Each new row is followed by what is left after taking away its nearest point in the smallest flat space through zero that holds the last named rows.

q528 (6 x 9)
[[ 11  18  -3  14   3  16  -8   1   8]
 [  1   8 -23  -7  -7  -9   6  31 -15]
 [-22  -6 -11  -6 -18  37  -9 -25  13]
 [ -1   9   6  17  17  26 -30  -7   0]
 [  6  29 -14  -1 -22  40 -11 -12 -21]
 [ 10 -10 -36  32   9  55  -3   0  23]]
New rows:
[-12  14 -23 -20  19   8 -15  -7  14]
[  4   8 -15 -19  21  -3   1 -13   3]
[ -9 -17  23  -1  18 -24 -27 -20   7]
[ 6 -2 -9  0 -3 -8 -9 -6  1]
[ 16   9   1  -2  -2  -4 -31  -7 -10]
[ 13  -6  -9  -4  -6  -8 -16  -5   3]
[  7 -10  21   6   1   9   8   3  14]
[ 1 -4 13 -2 -5 10  3 12  1]

q770 (6 x 9)
[[ -3 -23   2  -1   5  19 -12  33  -8]
 [  0 -18  11 -13 -18  35  16 -18 -24]
 [  6  36   1  21 -21  34  -1 -13  22]
 [ 19 -17  -4  16  -5  -1 -21 -14  34]
 [-12 -12 -21  -4 -23  31 -22  31 -17]
 [ 10  -3  20  -5 -17  27  10  -1  -8]]
New rows:
[-20  -9  -9  16   2  22  21  -7 -12]
[-3 -6 -2 13 -7 -4 12  4  0]
[ 13  23  17   4  -2  21  12 -16  26]
[  0   1  -2 -10   2   3   1   1   6]
[ -8  25  22   1   1   2  22 -16  14]
[-12  -2   5  -4  -4  -1   1   1   8]
[ -9  23  -9   1 -12 -21  17   6   3]
[-4 -5 -3  4 -6 -2 13  5  6]

q442 (6 x 9)
[[-18   2 -35 -14 -11 -13  26  -1  -8]
 [ -4   0   2  22  -6 -38  31  31  13]
 [  1  -7 -28  -6  -8 -15  11 -13  13]
 [  0  -4   6   4  -4  -2  13  19 -17]
 [ 19   8 -25 -10  -9   3  33   5 -20]
 [ 20   1   8 -12 -29  -7  26  16 -37]]
New rows:
[ 21  -6   3   5  -5  23 -11 -24  14]
[-4 -1  2  7 -9  9  6 -4  4]
[ 16  23 -19 -21 -20  -4 -13   6  27]
[  4   3 -11 -11 -11   6 -16  25  11]
[ 13 -19  22  27 -15 -18  -6 -12 -17]
[ -2   3   0  21   0  -6   1 -18 -14]
[  2 -27  -8 -14  24  25  -4 -13 -24]
[ 1 -3  7 -7 13 -7  7 -6 -3]
[-17  -6  11  -3 -11  21  10  22  20]
[ -5  -5   5 -10 -16  22  10  11  22]

q839 (6 x 9)
[[ -8  -5 -25   4 -55 -17   2 -43 -13]
 [  2  22  -1 -11 -33  10  26 -32 -30]
 [-33  10  -9 -33 -24  14   2 -51 -42]
 [ -7 -26 -17   3 -33  -3  10 -18 -31]
 [-12  33  19 -25 -48   5   0 -30 -13]
 [-21  -5   4 -22 -32   8  22 -38 -55]]
New rows:
[ 16 -15 -17  -2  -7  24 -22 -12 -12]
[ 18  -7   8   1   3   5 -13 -13  -3]
[-25  17   8  19  -4   5  -9  17  15]
[-24  10   0  22  -2   5   6   7  -1]
[ -1   2   8 -18 -26  -8  18 -16  21]
[ -1 -11  -2 -17  -3   4  15  -2  17]

q497 (6 x 9)
[[  8   2  27   2  -7   8 -12   4  -4]
 [  6  -3  -4  -7  10  10   1  -2  13]
 [ -8 -22 -20  33  10  23  -2  -2  -9]
 [ 11   0  14  -5   6   7  16  -2  11]
 [ -9  -5  31   7  -8  -4 -12   9  -4]
 [ 38  -1 -22 -18 -12  -7  18 -15  -8]]
New rows:
[ -7  11  -8 -26 -16  17 -10  15   0]
[ -9  -3  -4 -12 -15  16   8  14  -3]
[ -9  24 -26  24   8  -8   3  21  -5]
[12  3 -4 10  3 -7 -1 21  6]
[ 12  -7  25 -17  23  -3  -6 -16  14]
[  1   0   5   1  16  -8  -5 -18  -7]
[  8 -16   7  17   9  22   9   5  11]
[ 2  1 -2  3 -3  0  0  6  3]
[ 26  -4 -23 -20 -26   9   3  22 -10]
[ -1  -2  -7  -7 -13  11   8  31   0]

q99 (6 x 9)
[[  0 -32  -3   5  19  -1 -20  -4   5]
 [ 29  -1 -19   7  -6  15 -10 -19  17]
 [ 18  24 -11 -20 -15  29  20  18   2]
 [ 17  -7 -13 -33  -9  22   9  10 -27]
 [  5  -3 -20  -1  12  33  18  -3 -10]
 [ 20  -3  44   2  19  36  -9  13  28]]
New rows:
[-11  -1  -9  11  19  21  -2  13   6]
[-2  5 -1  3 -1  4 -9  3 -5]
[ 19   7 -23   7  -3 -17  21  -9 -22]
[ 18  -1   0   7  10 -12  10   8  -4]
[  3  17  26  10   9  19  27  10 -21]
[ 9  0  0  9  2 -4  2  8 -6]

q699 (6 x 9)
[[ -9   4 -17   8 -37  12   5  19  18]
 [-11  32  -4  13 -28  42  39  15   7]
 [-12  -4   7   9 -12  47   6 -20 -17]
 [-31  11   4  -8 -22  -5  50  10  23]
 [ -2  27 -15   3 -19   9  40  20   2]
 [-15  14 -15   4 -15  23  41   7  10]]
New rows:
[ 13  13 -10 -27  -6 -21 -10 -17  13]
[  9  16  -7 -22  -9   1  -5 -23  10]
[ -3  25 -19  18  23  -4 -11  16 -23]
[-27   9  -7  13   8  -5  -9   7 -12]
[ 19   9 -12 -21   9  23 -14  11 -18]
[ -1   1  -1 -28   2  11  -5   9   0]
[ -7 -12  22   5  -5 -10  -1  19  24]
[  4 -12   6   7   2   2   6  11  -2]
[ 24 -21 -13 -17 -26   5  12  13  13]
[ 26 -15   9 -17  -5   9   9   3   9]

q864 (6 x 9)
[[ -8   5 -15 -16 -19 -16  14  -3  -1]
 [  1 -24   0  -4   8   1 -24  -8  10]
 [-30   1  25  -8 -14 -13  17   4   8]
 [  1 -13  23  37  10 -28   6  23  17]
 [-15   6  -6   3   8  -7  15   3  34]
 [  4 -23 -15  -8 -11 -20  19 -14  -7]]
New rows:
[ 10   9   3  -4 -16   2  -9 -17  16]
[ 13   6   9   4 -14   0  -1 -15  11]
[ -2   1 -20   8  29 -17   0  27  18]
[ -8  -4  -5 -10  17  -3   2  14 -10]
[ -1  38   7 -10  23  -7  -8 -17  38]
[ 14  17  14  -7  10 -19  -3 -22   3]
[ 12  -8  -4 -16  10 -11   4  -4  34]
[ 17   3  10 -14   2  -4   3   2   7]

q30 (6 x 9)
[[ 14  -1   0  10  -6 -13 -34  34  -1]
 [ 15   5 -21   8 -17 -16   4   6  11]
 [ 18 -13 -15  21  18 -10  -9  -5   9]
 [-15  -4  19  -4   8  16 -14  15  -1]
 [-13 -27 -11  23 -16  -9  16  38  23]
 [  5 -31  -2   0  24  29  19  26  -9]]
New rows:
[-14  11  -1  10 -15   5  -6   0   0]
[-4  3 -5 11 -4  7 -2 -2 -8]
[-7 21 -2  6 10  4  5  7 -5]
[-6 16 -3 10 10 -2  6  7 -6]
[  7 -13 -31 -38  13   4   0   6 -33]
[-17 -10 -26 -22   5  -6 -12   0  -2]

q783 (6 x 9)
[[ -3  19   5  21  31 -36  -9  11   6]
 [ 30  19 -14   9 -38   3   3   9   6]
 [  6  24 -15  10   9 -24  -3  16   4]
 [  0   8   7  14   1 -38  24  17  -3]
 [  5  26 -11  50 -18  -6 -11   4   7]
 [-34   0 -24  13   0 -10  -8  11  20]]
New rows:
[-21  -9  34 -13  -5  -4 -23 -14  -3]
[-12  11  10 -10 -14  -9 -14  -2 -12]
[ 16  11   3   6  20   3  28 -26 -17]
[  4   4  -7   2   7   1  15 -19  14]
[ -9 -11 -12   4  -7   8   3 -18 -14]
[  3  -5  -6   0  -2  -8  -2 -11  -2]
[ -6  24  10  17  -5 -16 -29 -28  27]
[ -9  16   2  -9  -8 -11   1 -25   2]
[  8  -3  -3 -19  20   6  -4   2  -1]
[ 3 -3 -1  3  3  3  2  3  2]

q263 (6 x 9)
[[-14   3   4  -2   0 -39  34 -10  17]
 [  1   8  14  17   6 -18 -31 -12  -6]
 [-12   8   4  -8  14  -6  21   5   9]
 [ -6 -20  -2  16 -11  26  -5 -20  23]
 [ -2 -16  13   7   0  11  -3   0  26]
 [-22   8 -25  -9  -9  24  19  -5 -18]]
New rows:
[-23   4  -9  19 -25  -1  -4 -10  18]
[ 0 13 -9  6 -6 -1 -3  8 11]
[ 16  24  34  17 -10   8  23   8  -1]
[ 14  23  27  21 -18  13  20   0  -7]
[-21   3 -31 -18  -7 -25 -10  -2  21]
[ -9   2 -28 -18   2 -10 -22   5  21]
[ 28 -10 -25  -2 -16  -3  -6 -12   4]
[-2  2 -7 -6 -1 -2 -6  1  6]
[  5  -8 -16  25   1  32  17  -3  -5]
[ 2 -3  2 23  2  2 11  9 -8]

q748 (6 x 9)
[[  5  -1  -6  18  -3  15  20 -12  -8]
 [ 18 -20  -8  49  30 -10  -7 -11  -2]
 [-18  -8 -23   5  -4  -5  10  18   4]
 [ -1  29   6 -24 -11 -20 -33   7 -17]
 [-14   4  12 -32   5 -11  19 -16 -13]
 [  9 -17 -11  -1  12   7  19 -16 -14]]
New rows:
[ -8  -8  12   6   0   4   3 -13   4]
[-7 -6  1  1 -4  2 -6 -5 -2]
[ 16  38  14  -2   8  -3 -22   2   9]
[ 6 16 -7 -3 14  2  6  3  8]
[ 16   0  16   0 -29 -13  -6  -4 -16]
[  8 -16   9   3 -22 -14   4   2  -5]
[-35  -8   3  22  -5   3  -2  11  32]
[-11  -5  -2   1  -1   6  -9  -9  -1]
[ 15   2  -8  -5  10   2   8 -17   3]
[ 5  9 -9 -3  3 -3  3 -5 10]

q602 (6 x 9)
[[-44 -10 -10 -10 -12 -22  -2   8  -5]
 [  7 -14  -6  10  17  -4 -11  30 -11]
 [-11 -25 -13 -34  27 -25  11   4  23]
 [ 22 -13   2  -6  -1  18   9   9  -9]
 [-12  -4  16  -6   3   0 -23  24   3]
 [ 11 -18 -12 -16   4 -29 -17  27  10]]
New rows:
[-25   0  13  -4 -21 -12   7 -16 -16]
[  3  -4  13   0   2 -11   2  -5 -10]
[  9  20  22  -1   8 -24 -27  -8 -23]
[  6   4  15 -14  10 -16  -4 -12 -29]
[ 11   2  -3  17   6  10  24 -15  -5]
[ 0 -2  4  4 -2 -2  4  2  3]

q39 (6 x 9)
[[  2   2 -20  -8  -1  24  -6 -32 -26]
 [  0  -4   4   9  -1  -6  -3  -1  11]
 [ 16  -1  21  14  -3 -19 -21  -9  -8]
 [ 50  27  -7  -6  12 -55 -14  -2  -4]
 [-18  42  -4  11  20 -11  17  16  -6]
 [-42  -1 -16 -14  14   5  -2  -7  18]]
New rows:
[  0 -12  -2 -27  18  14  14   1  18]
[ 7 -1 12 -4 18  7  6 -7  6]
[ 15  18 -17  -9  -7  11   4 -10  -4]
[ 1  9  3 -4 -8  4 -4 -1  6]
[-17   9 -13  19  11  17   5  23 -12]
[  1  -7 -12   9   7   2 -12  13  -5]
[-16 -13  -8 -17 -22  -6  -1  -9 -25]
[-10  -4  -8   2 -20 -16   8  -2  -9]

q428 (6 x 9)
[[-18   1  -1  18  12 -17  14  37  -8]
 [ 35   6 -26  -7  13   1  -4  -2  -6]
 [  5 -12 -13  -1  12  15  27  -9   7]
 [ 16  -3 -26   3   0   0  -3  -3  12]
 [ 27  17  -9  -7  19 -49  34   9   2]
 [  7  19  -8  13 -11  19  17  -3 -12]]
New rows:
[-13  30 -23 -17 -26  10 -10  -5   3]
[-19  14 -16 -26  -2   3   1   4   1]
[  2   0  15  22 -24 -14   4 -14  21]
[11 -7 10 15  2 -1 -1 -2  1]
[ 19 -13 -20  -2  15 -20  25   0   0]
[ 1 -8 -1  2 -5 -4  1 -3 -8]
[ -7 -11 -35  -3 -26   0   5 -18 -37]
[-15 -18 -23 -10 -18 -16   5 -13 -34]
[-15  26  27  -1   7 -28 -44  -4   5]
[-8 16  0  8 19  2 -6 -9  9]
[ -1   4 -17 -21 -17  -9  -5  11  27]
[ -4   7  -5 -23  -8   7   4  15   7]
